Each new row is followed by its nearest point in the smallest flat space through zero that holds the last named rows.

Q842 (5 x 17):
[[-48  17 -26   7  22 -32   8  10  28 -38  25  -5  -1  43  11 -34   9]
 [-35   7  13   4  14 -35  20  -2  20  12  67  35  19 -16  48 -46  20]
 [ 28  -6   5   9 -25   5  17  11 -25 -23 -21 -29  17  21 -30  35  18]
 [-46 -26  37   7  -1 -22  39  -3   9 -23 -14  17 -39   8   1 -21 -11]
 [ 11  19  22 -15 -10 -15  52  17  60  36 -11 -20  30  26  38  10  33]]
New rows:
[  9 -40  -8  43   2 -20  -4  -8  19  -7 -60 -26 -39 -10  13  19  17]
[ -2 -10  12  -3  -6   7  11   1   7  -5 -40 -10 -24  12 -14  12 -12]
[-21   0 -32   2   1 -29  26  18 -15  47   7  15 -60 -12 -20  14  46]
[-8 -5 10  0  0 -4  8 -2  3  1  1  7 -6 -4  4 -6 -2]
[  1  -4  14  11   5 -60 -57 -42 -15 -27  -8  -2 -17  22  22  26 -40]
[-14  -5 -11   4   8   3 -17  -5 -11 -18  -4   4 -19   1 -14  -8 -16]

Q230 (5 x 17):
[[-15 -21 -26 -41  12  40  19  22  86  23 -23  -1  33  23  17 -23 -68]
 [ -2  12  31 -77  19  34 -52 -44  -9 -26  32  -9  25  -4  -3  12 -40]
 [-22 -21 -19 -47 -13  33  -3  -7  16 -27  -2  19  36 -32  58  47  14]
 [-33 -77 -14 -29  -3 -48  42 -32 -27  38 -12  -2 -35 -47  30  -2 -24]
 [ 22 -12 -33 -39 -18   2  21  22 -24  17  -3 -17 -23  31   0  28  21]]
New rows:
[ -9   8   6  39   8 -15 -13   2  28 -14   6   3  44  -4 -20  -6 -58]
[-11  13  20  26  17   7 -12  -5  35  -4  -2   8  20  -6  -8 -31 -30]
[-23  14   0 -28  29  13 -41   4  40  12 -20  -4 -11  41 -57 -10 -19]
[ 13  18   8 -18  15  19 -13   6  24   9   4 -14   7  35 -28 -24 -39]
[-25   7  41   9 -11  31 -16 -18  25   3  35   5  38  10  -9  41  -5]
[ -4  19  15  -7   7  24 -26  -9  14 -25   9   8  27  -6   5   5  -5]
[-16  25  68 -28   9  27   6  -9 -25   8 -27  25  -9  32 -24 -17 -14]
[  8  14  18 -12  12   4 -19 -12  -5   0  12 -10  -1  13 -23 -13 -22]

Q516 (5 x 17):
[[-31  22  -8  52  18  33  22  43 -53  24  -1  47 -14 -62 -16  -9  15]
 [  9  18 -12  21  26  61  -2  22  45  64  30  -6  -3 -33   6 -32 -26]
 [ -7  -4 -12 -34  24  41 -13   1  15  42  57 -13   9 -16 -15   0 -16]
 [-17 -43 -10  24 -13   9  -4   2  19  62 -16 -43 -16 -69  -6  30 -19]
 [ -8  22 -63  33 -34  41 -21  39  28   1  22  26 -12  -9   1  -2  52]]
New rows:
[-17  34   3  11   1 -27  11 -23   1   8  17   4  -4   3 -15 -12  15]
[ 0  7  2  0  4  0  3  2 -8 -7  2 10  1  4 -1 -4  3]
[ -4 -46  45   5  -9  27  -3 -32  34   7 -15  -8 -60 -20   3  -5  -1]
[  4 -18   7  10  -5  -6   0  -7  20  22 -19 -26  -5 -17   6   6 -18]
[-31  -3  53  50 -16   4 -33 -12  18   6  45  -9  20   3 -45  14  58]
[-11  -5 -19  -3 -11   7  -9   6  -3   1  12   3  -2  -8  -8  13  17]
[ 19   5 -25 -17 -30   0 -11  -2 -60  17   0  -3  21  43  15 -12 -13]
[  1   4   2 -16   1  -6  -2  -5  -9 -17   8   7   6  18  -3   1   6]
[ 21 -47  20 -31  -8  -5   3   7   0   2  19   3  23  -8   7 -54  -2]
[  6   0  11 -18  13   1   0 -10   5   4  10  -7   7  10   0  -6 -15]

Q784 (5 x 17):
[[ 24   5  10 -46 -32 -11 -19 -40  26 -11  -5  -2  -6  -5 -18  33  14]
 [ 57   8 -29   5   4 -14  37   4  42  15  -4 -24   0 -21 -44  12 -17]
 [-19  20   8  -8   3 -21 -32  30 -20   5   2  32  19  33 -22  34  11]
 [ 39  15 -21   5  46  21 -35  18  -8  12 -18 -12   9 -55  18   8 -30]
 [-17  10  26  26   6  24 -69 -15  21 -11  -5 -23 -20  -3   1 -33   3]]
New rows:
[ 38 -12 -37   6  31  23   4  29 -35  22 -32   1  13  32 -29 -41  -6]
[  7   6 -18  27  27  -1  14  35  -7  15   0  -1  10  -5  -7  -6 -16]
[ 15 -15  -7  -6  20  -1  20 -29  17 -11  16 -21 -36 -37  18  -2 -30]
[ 25 -12 -10  -4   0  15  19 -23  14  -2  -5 -23 -11 -34  18 -14 -11]
[ -8 -14 -35 -25   0  29  28   8 -38  15  -2  23  15 -29   7 -31  11]
[ -2 -14 -13  -6  10   7  32   6 -29   3   0   9   7 -15  34  -2  -8]
[-20 -23   3  23 -39  24 -19  -3  32  29  23   4  21   1 -35  26  -6]
[ -2   8   7   5 -10  -9 -10  -1  19  -1   3  -3  -4  17 -27   1   7]
[ 17 -18  16  34  29  23  -8  23 -21 -33 -10  22  -5  14 -19  22  37]
[-11   8   2  10  10  -3 -15  19 -10   4   1   9   6  11  -5   2   0]

Q183 (5 x 17):
[[ 21  14   6 -55 -25 -36 -17   0  -2  -7 -25 -52 -42  -3  13  21  29]
 [ 20  -5   3 -24   5 -22 -20  -4 -33 -44 -26 -38  -3  13 -14   1  21]
 [ 28  32  37 -45   5 -43  -2 -39 -18   1  47 -51  44  35  16   2   8]
 [ 13  -7   4 -27 -44 -18  24  -4 -32   9  17  28  17 -13  29  14  21]
 [  4  13   2 -28  22 -16 -21  -1 -32  10 -29 -81 -16  32  32  34  32]]
New rows:
[  9  60 -12  25 -17  -9 -30   0  -4  21  -4   2  13 -11  -2  -1 -19]
[-2  8  4  0  3  0  1 -3 15 11 10 -3 -1  1  1 -2 -7]
[  5  -2  13  17 -11  13  41  -8  -4 -41  23  53   4  37 -11  15   2]
[  3 -12   1  11  -8   3  13  -4 -14 -14  16  37  28  -6 -10 -13  -6]
[  9 -10  -5  -1 -33 -33  -1  -6  10   7   6   2 -28 -31  18  34  14]
[  6   2  -2 -25 -35 -13   6   6   6  12  -5   6 -24 -19  16  13  13]

Q730 (5 x 17):
[[-10  39   7 -39  35 -26 -10 -42 -13  -8  62  -3  23 -25  27 -47  45]
 [ 18 -21  -7  -6  48   1 -40 -59 -13   6  51  29  50   0 -16 -23  40]
 [ 18   8 -14  35  23 -29 -33   0 -25 -18  18  -3  43 -61  30  -7  38]
 [-31  13 -47   0  25 -65  -5 -50   4 -40  63 -35  37 -27  -4   7  63]
 [ 45  34 -32  20  51 -50 -41 -66 -34   6  51  69  84 -72 -64 -57  38]]
New rows:
[  5  36  -2  17  -4   6 -42 -29  14  40 -41   7 -37  -5 -11  38  -5]
[  8  -3  -1  10  -9   5   3   9   1   6 -17  11  -4   1 -16   4 -16]
[-30   9   2  32  14 -40  28 -24  -5   8 -36 -14  -7  33  -5   4 -12]
[-13   3 -14   1 -13 -12  16   1  11  -7  -5 -10 -10   7 -18  13  -6]
[ 14  15 -26 -27 -11  15 -41  36 -19  18 -24  32   9 -12  25  -1  20]
[ 19   3  14  10   4  11 -14  15 -14   7 -10  12   6 -19  19 -12  -3]

Q945 (5 x 17):
[[ -7   9  70  51  19  22  78 -59  56  -9  16 -46 -59  -1 -12 -16 -13]
 [ 36  25  86  19 -23 -33  70 -32  10  48  37 -29 -26   8 -11  46  -3]
 [  6 -21  21   5 -13 -13  37 -68  34  35 -10 -52  -9 -65 -37  19 -11]
 [ 59 -21  49  46 -24  36  14 -44 -20  36 -26 -36 -56 -35 -34  -7 -11]
 [ 41  -9  46  11  33  12  21  -2 -10  -4 -18  -1   5 -24 -11  28 -11]]
New rows:
[ 24   7 -48 -31 -25   1   7  19   6   1  21  13  -8 -21  13  21  10]
[ -3   1 -19 -16 -16 -16 -14   7  -8  12   3   5  15  -1   1   8   5]
[  1  -2 -14  33 -12 -36 -33 -18   9   6 -38  34 -14  -9 -14  -6 -56]
[  4 -11 -14   1 -10   8 -15  -7  -6   6 -12  -5  -3 -14  -8  -8  -1]
[ 17  17 -20  26  12  23  -9 -22  -6  -3  10 -14   4 -19  13 -19  27]
[  0  -7  -5   9   0  15  -6  -6   0  -4  -9  -4 -12  -5  -4 -15  -2]
[  4 -65 -11 -43  12  -3 -36  22 -40  27  15  -3 -18  29  18  -8 -15]
[ 11  -3 -20  -7 -16   2 -31  20 -28   7  -7  15   5   7   3  -4   5]

Q664 (5 x 17):
[[-13   6  41   6 -42  64 -24 -35  44  -3   4  25  39  12 -13   1 -24]
 [-15  19  13  15  22  -3 -34   8  62 -69  -9  25  33 -19 -36  30 -28]
 [ 18  16 -27 -31  12  47   8  -8  25 -35  32  29  25  19  17   1  16]
 [ 32   4   8 -39  18  20 -17  21  20 -36 -15  14 -23  35  10 -45  -3]
 [ 25 -27  37   6 -26  15 -29 -33  48 -20  18 -14  44 -30 -19  15  11]]
New rows:
[ 13   8  36 -28  -6  12   3   7   1  -6 -18  17  25  -2 -25 -19   0]
[  8  -2  19  -7  -7  15 -15  -2  17 -10  -7   5   1   9  -4 -13  -8]
[ -4   6  38  50   0   5 -15  -4  16  -8   6  -4 -10 -47   7  -3  19]
[ -1 -12  20  15 -10 -12 -14  -8  13  -2  -3 -11  12 -20 -16  11  -4]
[ 28  18 -22  -2  11   9  40   3   2   3 -16  21  -1  21 -22 -23 -17]
[ -3  13 -12 -12  10  11   6  10  -5  -5  -3  14 -10  19   9 -11  -4]
[ -9  -4  18   9   8   4 -19 -11  -7   0 -17  -2   2  23  25 -18  15]
[  4  -2  10  -5  -7   7  -4   1  -1   6  -8   0  -9  10   3 -15  -4]

Q435 (5 x 17):
[[ 41  -1  17  12 -52 -19  30   0  14   7  35   9  24   8   4 -19 -10]
 [ 51   5   8 -22   6  20  51  18  -7  -7  23  36   1 -12  54  10 -22]
 [ 25  32 -43 -17  -6  -2  62  -4   2  43  74  21  18  -3  18   0  21]
 [  5  33  -3 -55 -11 -14  40 -46 -26  43  70 -22 -36   3   4   5 -33]
 [ -4  -5  -4 -10   7 -59  67   0 -40 -21  30  21 -67   3  46  29   4]]
New rows:
[ 14 -27  -4   9   8 -22   7  13  10  17   0 -17 -10 -22  -4  39 -28]
[  1  -3   7  -2  -1  -7   5  -1  -6  -6   0   1 -11   1   6   3  -6]
[-14 -25 -17 -25  42  19  32  21  32 -36  18  15  -7  38 -19   7 -39]
[  4   1  -2 -11  18  12   7   6  -7  -5  -4   9  -8  -6  16   9  -4]
[-38  19  41  12 -19 -39 -17 -38 -20  10   5 -33 -14  32 -40  16 -16]
[-30  -3  19  -2 -27 -39 -21 -35 -11   7   4 -40 -30  15 -36  -7 -14]
[ 34   2  -3  -5 -24 -24  30  15  12   9  30 -14  -5  20  11 -13 -30]
[ 27   3  13  -4 -31 -16  29  -7   0   7  32   4   1   5   9  -7 -15]

Q385 (5 x 17):
[[ -8  -6  -9  46 -59   1 -15   9 -10 -31  35  23  -3  21  15  41  11]
 [ 28   2 -17  27 -18   3 -36 -10 -23 -31 -42  40   0   3  28  -9  -5]
 [ 64 -23   1  18  13  20 -23  17  12 -44   0  48  46  36  18 -18  26]
 [ 47  17 -36 -32 -27  21 -27  17  -1 -29 -12  10  33 -18  38 -38  39]
 [ -9 -47 -18  54   1   2 -58  14  11 -79   4 -18   4 -22 -10   2  12]]
New rows:
[-10  -6   7  33  22   0   5   5   7   5 -39  -8  24  -6  -2  -2  40]
[  6 -12   2   5  19   1  -8   0   5 -11  -9  -2   4  -2  -6  -9  -1]
[  1   3 -14  43   1  26 -37 -13  23 -15  39  16  21  15  37 -57 -24]
[ 21 -13  -6  16  -3   7 -20   8   3 -30  -1  16  15   7   9  -5  11]
[  4  -6 -60  -3   9   2  13  -6  -2  -2  -1  25   7 -16 -42  13 -11]
[-2 -2 -2  2  2 -1 -4 -1 -1 -3 -5 -2 -2 -4 -1 -2 -2]

Q97 (5 x 17):
[[ -9  46  44  56 -22  -6   8 -22   5  43 -21  37 -25  22   5   6  36]
 [-12  13 -59   0 -35 -16  -2  15  18  -8 -19   9 -26 -43   3  20   4]
 [ 32 -11  45  16   0 -17 -10  36  39 -22  -6 -14  20   0 -27  -9  30]
 [-35 -32   9   0 -14  -9  -1  -2  29   9   5  20 -31 -12  10  39  -7]
 [ -4  -5   2  30  -7  41  -6  -6  23  18  28 -39  -1  76  -1   6 -10]]
New rows:
[ 39 -27 -21  41  10  11 -34  -5  12  -5  -7 -27 -31  10  19  -9  18]
[  8   4 -11  14 -12   9  -5  12  19  -3   3 -20   1  18  -7   1   5]
[-27 -35 -28   0  37  24 -23  -4   7  15  34 -22  17 -15  38 -22  16]
[ -8 -22 -14 -19  11  14  -1  -4  -5  -5  17 -15   4  10   5   3 -23]
[-11  34 -30  23 -15  42   7  34   3  28  37   5  -4 -23  24   5   3]
[ -8  20 -36  13 -20  10   0  -4   3  10  -3  -5 -14   7   5   6  -1]
[-13 -15 -32 -29  -3 -10  22   9  13   0   1  19  39 -12 -24  18  -8]
[ -3 -15 -19 -20   1  -6  -2   9   2 -14   1  -2   0 -23   1   6 -10]

Q773 (5 x 17):
[[ 15  11  -9  28 -35  39 -10  -1 -46  38   1  19  56  22  -5  -6  -3]
 [-36  17  19 -10  14  19  30  21  34  22   7  56  -5  -6 -22   2  20]
 [-10   4 -28  18 -20 -24 -25   1 -43 -42   2  -6  31   6  -2  -1 -35]
 [-25  40  13  20 -51   7  -3   9  -5  -8 -15  53  -2 -16  21 -12 -13]
 [ -4   0  33 -31 -25 -11   6 -50 -21  22  -8  -5 -24 -11 -40 -44  -7]]
New rows:
[ 31 -19   8  23  -2 -20 -29 -15 -41 -39   1  21  34 -19 -32  18  17]
[ -2  -3 -17   7  -7  -9 -13  -4 -30 -14   5  -8  25   9 -12  -2 -17]
[ 26   1 -16  29  -1 -23  38  27  -8 -17  21  -4 -23  11  40  -6  -6]
[  8   1 -10  13   0  -4  -9  13   9 -19  -4  -9  -5  -3  31  14  -2]
[ 34  27  -5  14  36  -7  29 -19 -37 -12  19   5   1 -27  35  25   8]
[ 11  -3  -8   9   3   2  -6   7   3  -5  -1 -11   2   2  18  10   1]
[ 33   8 -28 -31 -36  16  36  17  16  16 -25   7 -29  37  38   7   1]
[ 20   6   9  10 -10  18   0   4  16  16 -10   0 -13  -4  33   5  14]
[ 30 -12 -26 -41  -3   0   4  38 -24  -5  -3  29  17  -5  14  40  -9]
[  1   0 -16  13   8   5  -4  18  -1  -7   5   3  19   8   8  15   0]
[ 40 -35  10  27  27 -34  32 -27  34 -21 -11 -20   4 -34 -41 -18 -19]
[  3 -19   2 -22  22 -22   2 -16   5 -10   4 -30 -19  -3 -17  -5  -1]
